Each new row is followed by its nearest point in the smallest flat space through zero that holds the last named rows.

J429 (5 x 17):
0:  0.863  1.035  2.071 -2.549  0.930  1.738 -0.588 -1.807 -1.567  0.626 -2.649 -0.860  3.430  0.287  2.647 -1.960  0.378
1:  0.994  0.292  0.587  0.652 -2.244  3.208  1.985 -0.759 -1.900 -2.063 -0.334  1.965  0.087  0.818  0.697 -1.079 -4.644
2: -3.037  1.486  1.076 -2.219  1.548  0.450 -2.265  1.059  1.846  0.826  0.566  1.387 -0.423 -0.323 -2.410 -3.623 -3.677
3:  1.371 -0.740  3.055 -0.577 -1.198  3.348  1.766  0.148 -2.948  0.017  2.311 -2.238  0.881 -0.743 -0.981 -1.023 -4.682
4:  1.087  1.089  0.682 -1.060  0.038 -0.417 -0.191 -0.205 -0.964 -0.522 -1.099 -2.330  0.581  1.223  0.123 -1.773 -1.137
New rows:
 0.984  0.818  1.349 -1.691 -1.668  0.018 -3.265 -0.145  0.576 -0.121 -0.426 -0.008 -2.171  0.358  2.870 -0.092  1.050
 0.059  0.578 -0.171 -0.523  0.392 -0.429 -0.500 -0.417  0.162 -0.044 -1.222 -0.014  0.531  0.473  0.736 -0.506  0.768
 0.185 -0.432  2.209  0.345  1.948 -0.972  0.302 -0.935  0.718 -0.078 -0.036 -0.592  0.020  1.278  0.366  1.099 -1.048
 0.199  0.044  0.313 -0.279  0.151 -0.105 -0.079  0.034 -0.216  0.168  0.052 -0.761  0.200  0.011 -0.084 -0.191  0.011
 0.312 -0.039  3.901 -0.835 -2.147 -1.309 -0.148 -0.299  0.196 -0.101 -2.758  0.208 -2.091  1.173  2.654  0.126 -3.239
 0.669  0.926  0.170 -0.338 -0.649  0.632  0.335 -0.474 -0.779 -1.123 -1.197  0.039  0.270  1.133  0.525 -1.423 -1.905
 1.016 -0.994 -1.582  0.211  0.832  2.130  0.909 -0.298 -4.453 -3.752 -2.271 -0.183  3.384 -3.224 -0.715 -0.070  0.355
 1.514 -0.350  0.850  0.042 -0.847  1.843  1.264 -1.182 -1.852 -0.402 -0.769 -0.087  1.502  0.046  1.855  0.422 -0.112
 0.261 -4.196 -1.002 -0.092 -0.576  1.555 -4.453 -0.112  1.039 -0.602 -4.190 -2.897 -0.449  2.526 -2.449 -1.725 -0.071
 0.210  1.151 -0.194 -0.802  0.471 -1.426 -0.828  0.156  0.244 -0.339 -1.079 -1.495 -0.119  1.140 -0.293 -1.466 -0.199
 0.570  2.381  1.367 -0.467  0.099 -1.970  1.876 -0.705 -0.343 -0.241  4.453 -3.371  1.679  2.012 -0.119  1.080  0.172
 1.410 -0.366  0.787 -0.094 -0.066 -0.891  0.427  0.544 -1.135  0.277  1.069 -3.743 -0.074  0.113 -0.870  0.215  0.060

J810:
0: -2.604 -2.734 -2.431 -0.908 -1.970  1.407 -1.339  4.318  0.932  1.153  1.541 -3.684 -1.287 -1.260 -1.402 -0.131 -1.886
1: -2.894 -1.412  1.739  2.912  3.010  0.548 -1.924  0.149 -2.882 -2.991  2.007  0.039 -1.430 -2.875 -4.621  0.056  0.618
2: -0.184 -0.382 -0.436  0.983  2.683  1.567 -2.032 -1.878  4.338  1.862  2.403 -0.810 -2.496 -2.688 -2.493  0.133  0.063
3: -1.656  1.141  0.673 -0.675  0.804 -0.898 -1.100  0.976  1.718  1.785  2.677  3.662 -3.450  4.750 -1.385 -0.464 -2.537
4: -1.425  2.057 -0.439  0.685 -5.286  1.420 -0.940  2.430  0.509  0.242  0.970  0.082  2.949 -0.265 -3.361 -2.226 -1.635
New rows:
-0.016  1.853  0.778 -2.700  1.937  1.210  0.998  1.101 -0.615 -1.225  2.332 -2.692 -0.533 -1.614 -0.111 -1.024 -0.290
-0.462 -0.894 -0.304  0.164  0.437  0.334 -0.335  0.380 -0.084 -0.163  0.254 -1.004 -0.418 -1.015 -0.393  0.214  0.094
 2.051  0.754  0.961 -0.579 -0.673  1.835  2.474 -0.639  0.708 -1.544  3.738  3.120  1.590  0.384  0.149  0.732  0.033
 0.657  1.751  0.793  0.399 -0.408 -0.187  0.129 -1.174  0.417  0.073 -0.029  1.757  0.803  0.806 -0.379 -0.542  0.076
-2.252  3.716  1.529 -0.004  2.915 -2.240  2.393  0.052 -3.412  2.100  3.357  0.481  0.604 -2.120  0.685 -3.877 -1.516
-0.612  0.722  1.169  0.827  0.532 -0.390 -0.257 -0.292 -1.178 -0.963  0.477  1.646 -0.099  0.691 -1.223 -0.289 -0.038
 0.619  1.690 -0.854  2.179  0.516  2.823 -3.344  0.393  1.409 -0.876 -1.060  1.223 -0.520 -0.400  0.997 -0.595 -2.190
-0.004  0.753  0.059  0.394 -0.198  0.491 -0.565 -0.492  1.332  0.587  0.711  0.403 -0.005 -0.330 -1.109 -0.432 -0.221
 1.141 -0.638  1.145 -2.553 -2.519  1.129 -0.230 -0.013 -0.929 -0.582  3.254 -1.664 -0.021 -1.366  0.260 -3.071  0.743
-0.286 -0.081 -0.567  0.054 -1.455  0.620 -0.184  0.845  0.156  0.065 -0.015 -1.031  0.923 -0.906 -0.559 -0.389 -0.205

J223:
0:  2.483 -1.717  1.884 -3.282  0.594  0.324  1.022 -3.377 -1.463 -1.578 -1.597 -2.202 -2.516 -2.617  1.286  2.299 -1.969
1: -1.279 -4.048 -0.700 -1.277  1.709  2.675 -1.086  3.000 -5.678 -2.094 -1.367  0.331  0.417  2.193 -0.886 -3.317  2.188
2: -1.195  0.151  1.064 -0.327 -0.718 -1.403 -2.301  0.452 -4.401  1.936  2.130  0.825  1.374 -3.030  1.766  0.677 -0.326
3:  1.625  1.732 -1.077  0.653  2.853  0.359  2.630 -0.326  1.783 -1.785 -1.692 -2.528 -1.214 -2.291 -1.152  0.846  0.764
4:  2.409 -0.729  1.863 -3.921  0.109 -1.099 -1.120 -0.173  2.939  0.865  0.923 -2.197 -0.072  2.148 -0.702  1.701 -0.649
New rows:
 0.195 -1.651  0.871  1.164  1.839 -0.609 -0.854  2.942 -2.086  1.833 -2.087  0.265 -0.919 -0.825 -1.518 -0.570 -0.264
-0.362 -0.490 -0.298 -0.222  1.138  0.348 -0.473  1.406 -2.104 -0.306  0.018 -0.353  0.511 -0.452 -0.321 -0.690  1.020
 2.750  1.278 -0.475 -2.033  2.096 -0.597  1.950 -2.080  0.867 -1.783  0.585 -1.640 -0.956 -0.607  2.533  0.297  1.343
 1.771  0.390  0.339 -1.157  1.429 -0.081  1.213 -1.050  0.980 -0.924 -0.885 -2.082 -1.137 -1.506 -0.263  1.368 -0.298
 1.968 -0.306 -0.437  2.195  1.180  0.705 -1.566  1.489  2.134  1.368 -0.451 -1.389  2.053 -1.519 -1.223  0.604  0.807
 0.349  1.542 -0.533  0.383  1.320 -0.677  0.075  1.381  1.314  0.443  0.594 -1.071  0.745 -0.413 -0.976  0.250  1.030
-0.363 -2.107  0.584 -0.170  2.237 -1.327 -1.141  0.859  2.972  0.819  2.333 -2.217 -0.217  1.078 -0.816 -2.705  2.536
 0.570  0.116 -0.138 -1.077  1.172 -0.309 -0.768  2.180  1.585  0.427  0.699 -1.170  0.994  2.035 -1.554 -0.365  1.300
 2.051  0.827 -0.837 -0.111 -1.481  1.696 -3.074  1.525  1.594  0.777  1.200  0.191  0.569  0.628  2.008 -2.345 -1.870
-0.371 -0.092  0.326 -0.191 -1.072 -0.467 -0.977  0.386  0.824  1.016  0.934  0.737  0.682  1.517  0.005 -0.163 -0.166

J786 (5 x 17):
0: -2.917 -0.357  2.055  1.568  1.413  1.552 -1.019 -1.977 -2.540 -2.143  1.772 -3.209  1.985  0.223  2.316  1.477 -0.080
1:  0.070 -1.926 -2.433 -2.260  0.181 -2.911  1.629 -2.476 -0.676  0.551  0.603 -2.744 -0.328 -5.081  2.460 -4.244  2.213
2:  0.623  1.831  0.817  3.520  5.907 -3.529 -2.859  1.355 -2.686 -2.679 -3.061  0.064  1.609 -1.383  1.336 -0.090  0.329
3: -2.531  1.115 -2.720  2.420  1.860  1.487 -1.496  0.210  0.496 -4.169  1.919  1.069  0.392 -3.699  2.475 -0.857  2.216
4:  0.295  0.818 -0.881  2.083  0.639 -0.348  0.809 -1.360 -0.507  2.287  0.222  0.413 -0.983 -1.098  3.378 -4.161 -1.369
New rows:
-1.217  0.621 -1.587  1.859 -0.203  0.439  0.227 -0.965  0.561 -2.045 -0.580 -0.456  1.364 -2.109  1.803  2.474 -0.324
-1.396  0.293 -0.481  0.970  0.842  0.847 -0.798 -0.095 -0.206 -2.029  0.928 -0.158  0.566 -1.073  0.917  0.385  0.842
-2.060  4.036 -4.518  2.583  1.886  1.917  1.227  2.415 -0.609 -0.837  1.449  3.227 -0.981 -3.729 -2.200  0.501 -0.978
-0.631  1.959 -2.737  2.379  0.792  1.526 -1.146  1.860  1.985 -2.218  0.604  3.691 -0.799 -1.650  0.594 -0.721  0.914
-0.948  1.059 -0.451  0.441  1.601  0.352  0.094 -0.506 -3.358 -1.572  0.049  1.755 -1.270 -1.105 -0.492  0.243 -1.279
-0.371  0.678 -0.019  1.344  1.230  0.015 -0.758  0.259 -0.413 -0.911 -0.139  0.333  0.316 -0.317  0.720 -0.044  0.010

J248:
0: -1.961  2.465 -0.414  0.759 -2.565 -2.821 -0.490  3.006 -1.034  0.745  0.738 -3.613 -1.251  1.147  0.716  1.517  0.819
1:  0.116  0.561 -4.017  2.246  1.837 -2.494  1.195  5.004  2.753 -1.976  0.296 -1.069 -1.033 -0.925 -2.837 -0.044  1.483
2:  3.463  2.106 -2.579  0.233 -0.306  0.378  1.612 -2.383 -3.979 -1.531 -0.122  0.886  1.616 -1.347 -1.956 -0.373  2.895
3:  0.584  0.573  1.222  1.061  0.994 -0.346 -1.202  1.294  0.259  0.619  0.415 -0.706  0.036  2.008  0.235 -1.986 -0.833
4: -0.522  3.861 -0.540 -0.767 -1.072  1.511 -1.136 -0.689 -1.482 -3.329 -0.350 -0.278 -2.464 -0.179  0.547 -1.241  3.326
New rows:
 1.397 -3.118  2.289 -0.102  0.874  0.623  3.778  0.574 -0.538  2.202 -0.435  0.017 -1.890  2.671  0.497 -1.867  0.642
 0.745 -1.022  1.151  0.374  0.909  0.118 -0.333 -0.182  0.266  1.188  0.153  0.353  0.935  0.936  0.135 -0.883 -1.430
 0.608  0.692 -1.694  3.143 -2.077  2.842  0.266 -5.452 -0.813 -3.236  0.745  1.827 -1.611 -1.911  1.310 -3.139  1.169
 1.148  1.544 -0.288 -1.266  0.183  2.847 -0.210 -3.160 -1.506 -2.717 -0.721  2.023 -0.617 -1.099 -0.033 -1.387  2.242
-1.253  1.408  1.889  0.458 -0.698  0.682  2.062 -2.422  0.867  0.509 -2.037  0.736  0.346 -0.666  1.938  0.893 -0.055
-0.856 -0.440  0.887 -1.220 -0.958  0.969 -0.117 -1.699 -0.357  0.170 -0.299  0.520 -0.194 -0.504  1.004  0.845 -0.182
 1.350 -0.158  1.326  3.136  1.111  0.124  2.285  2.887 -1.134  1.801 -0.227 -0.220  1.661  1.042  0.080 -1.456  1.919
 1.872  0.389 -0.320  1.622  1.010 -1.281  0.084  1.317 -0.691  0.908  0.550 -0.705  1.261  1.278 -1.021 -1.271 -0.410

J678:
0:  1.813 -0.809 -2.049 -2.573 -0.940 -2.905 -0.994 -0.286 -0.275  4.672  0.526  0.519 -1.397  0.211  2.245 -1.560 -1.913
1:  1.911 -1.328 -0.632 -2.039 -0.145  0.076 -0.798 -2.623 -2.597  0.675  0.086  2.191 -1.939  1.112  0.857 -4.330  4.179
2: -0.453 -1.294  2.582  1.032  1.243 -3.047  0.139 -0.146  3.412  4.178  0.226 -1.389  2.286 -2.445  0.578 -0.349 -0.964
3:  0.181  1.666  6.213 -2.622  0.283  1.361  0.330 -1.503  0.438  6.173 -2.292  1.758 -0.755  1.444  0.012 -3.703 -2.625
4:  0.188 -0.481  0.022 -0.743  1.226  0.252 -2.690  1.428 -0.123  2.598  0.748 -0.378 -1.359 -1.020  1.199 -1.403 -0.847
New rows:
 0.791  1.184  0.169 -0.473  0.016 -2.341 -1.548 -3.242  1.323 -0.082  0.142 -0.095 -0.887 -3.398  0.157 -0.003  1.398
 0.393 -1.233 -0.133  0.265  0.329 -1.564 -0.023 -0.798  0.568  0.809  0.443 -0.142  0.595 -0.845  0.437 -0.836  1.442
-0.933  1.317 -0.343 -2.423 -3.724 -0.341  2.067  2.563  0.164  0.486  1.215 -0.915 -0.650  1.741 -0.014 -0.754 -0.280
 0.427  0.873 -0.898 -1.079 -1.277 -0.198  0.766 -0.071 -0.521  0.346 -0.448  0.501 -0.525  1.248  0.155  0.660 -1.783
-0.481  0.258  0.353  2.899 -1.678 -1.434 -1.152 -3.011 -0.535  0.248  1.922  0.772  0.270  0.091  2.187 -0.435 -1.573
 0.346 -0.409 -0.398 -0.158 -0.320 -1.225  0.400 -0.463  0.365  0.725  0.095 -0.013  0.339 -0.122  0.319 -0.047 -0.025
 0.040 -0.920 -0.500 -0.839  2.349  0.460  0.431 -2.111  3.677 -1.751 -1.186  4.317  0.932 -2.291 -4.054  1.371  1.217
-0.457 -0.306  1.233  1.221  0.209 -0.085  1.330 -1.094  0.670 -1.470 -0.324 -0.051  1.417 -0.265 -0.931  0.164  1.806
 0.025  3.037 -4.453 -0.176  2.638 -1.638 -0.099 -0.681 -2.647 -0.554  0.248 -0.481 -0.478 -1.569 -1.213  2.472  1.096
 0.320 -0.412 -3.118  0.220 -0.532 -0.518 -0.391  0.716 -0.736 -1.886  0.883 -0.370 -0.435 -0.052  0.372  1.269  0.327
-0.410  1.002  0.157 -0.407  0.865  4.453  0.705 -3.159 -4.453 -2.135 -0.255  0.113 -0.517 -0.600 -0.095  0.505  0.725
-0.175  0.986  0.482 -0.245 -0.078  3.070  0.025 -0.389 -2.014 -2.815 -0.626  1.117 -1.136  1.477 -1.011 -0.651  1.599

J727 (5 x 17):
0:  2.403  2.375 -2.399 -2.722 -1.180  0.318 -2.728 -0.797  3.016  5.476 -3.412 -1.539 -0.649 -4.842 -0.769  2.742 -3.101
1:  0.690 -4.332  1.267 -4.590 -0.772 -1.661 -2.509  0.631  0.023  0.752 -2.138 -1.459 -0.990 -4.607  3.028  0.018 -2.700
2:  0.686  0.342 -0.190 -2.321 -1.080 -0.989 -0.404 -1.725  4.790  5.082 -2.369  0.570 -2.424 -4.266  1.460 -2.196 -3.120
3: -1.495  0.164  1.996 -3.429  0.435 -1.390 -0.090  3.427  0.826  5.690 -1.751 -3.708 -2.377 -3.965  0.455 -1.548 -3.311
4:  1.562 -1.213 -0.188 -3.996 -1.163 -0.809 -0.371 -1.801  2.067  0.070 -1.309 -1.724  2.166 -3.422  3.475  0.166 -1.868
New rows:
-1.389 -1.016 -1.366 -1.024  1.764 -0.980  0.809 -0.030 -1.764  1.199  1.040  0.236 -1.575  1.885  1.287  0.169  0.541
-0.763 -0.632  0.783  0.309  0.363 -0.239  0.248  0.869 -0.760 -0.235  0.385  0.030 -0.646  0.496 -0.107 -0.669  0.204
-1.083  0.460  0.525  1.802  2.544  1.920  0.547 -0.462 -0.847 -3.877 -1.223 -2.886 -2.412  1.058 -0.740  3.306 -1.391
-0.081  0.092 -0.177  0.649  0.421  0.471 -0.596  1.201 -2.065 -1.068  0.378 -0.607  0.489  1.037 -1.160  1.598  0.798
-0.839 -1.894  0.554  0.399  0.620 -2.011 -0.580 -1.458 -3.296  1.969  2.764 -3.107  2.396 -1.698 -0.222 -2.709 -2.206
-0.883 -0.737  1.366 -1.508  0.353 -0.662  0.727  1.434 -0.697  0.068  0.232 -1.952  0.478 -0.594  1.115 -0.793 -0.538
-0.928 -1.299  2.431  3.127 -1.093 -1.289 -0.076  1.274 -0.309  4.864 -1.090  1.431  1.705 -0.322  2.192  0.352 -2.761
-0.629 -0.192  0.699 -0.440  0.116 -0.496  0.026  0.722  0.631  1.872 -0.480 -0.118 -1.568 -0.964  0.000 -1.157 -0.912
 2.152  4.835 -0.656  1.731 -3.096 -2.617 -1.376  0.659 -1.571  1.553  1.434  1.374  0.344  1.495  1.230 -3.483  1.143
-0.301  1.801 -0.364  1.338  0.124  0.376  1.209 -0.603  1.100  0.762  0.485  0.668 -0.098  1.027 -0.741 -0.817  0.433
-0.362  1.426 -1.868  2.485  1.704  0.214 -0.319  1.039 -0.328  0.525  2.916  0.567  0.079 -1.177 -0.509 -2.927  1.142
-0.794  1.133  0.192  1.454  0.403  0.210  1.062  0.255  0.217  0.527  0.657  0.569 -0.624  1.273 -0.924 -0.974  0.546

J149 (5 x 17):
0: -0.773 -3.525  0.233 -0.094  0.431  1.635 -0.011  3.934 -2.439 -2.170 -1.856 -2.605  2.674 -1.718  0.997  0.277 -1.924
1:  0.569 -2.323  0.145  0.285  2.907  1.684  2.127  4.561  1.364 -1.322 -2.033 -1.123  5.208 -3.017 -0.793  3.427  2.914
2: -4.712  0.829  2.962 -1.384  0.841 -2.967  1.689  1.930  0.062  0.766 -0.079 -1.590  2.859  0.845  2.756  2.131  0.376
3: -4.279 -0.490 -0.898 -2.722  1.643 -0.363 -0.573  5.224  1.743  0.279 -3.439 -0.457  3.210 -0.303  0.106  3.170  0.642
4: -2.875 -1.298 -1.042 -2.477 -2.657  0.227  0.672  1.240 -2.768 -4.206 -2.102 -2.777  4.326  0.297 -1.413  2.854  2.507
New rows:
 1.559  1.023  0.394  2.407 -1.203 -2.907  1.745 -1.642  2.283  1.703  0.420 -1.947  1.913  0.376 -0.135 -2.926  2.051
 1.031  1.088  1.508  1.063  0.289 -0.920  1.660 -1.952  0.507  0.494  1.775  0.261  0.150  0.068  0.288  0.197  1.546
 2.393  2.201 -1.788 -1.479  1.802 -1.274 -3.013 -1.781 -2.039  1.381  0.426 -1.463  1.668  2.764 -2.872  0.400  2.103
 0.212  1.110 -1.279 -0.684 -1.202 -0.058 -0.242 -1.626  0.422 -0.487 -0.036  0.736 -0.344  0.751 -1.652  0.555  1.773
 3.078  3.078 -0.485  0.099  2.415  0.164 -1.810 -0.469 -0.252 -0.808  0.333 -0.116 -0.351  3.000 -1.208  0.841 -2.563
 0.832  0.404 -0.671  0.227 -0.050  0.282 -0.736 -0.718  0.515  0.616  0.195  0.900 -1.468  0.196 -0.422 -0.792 -0.454
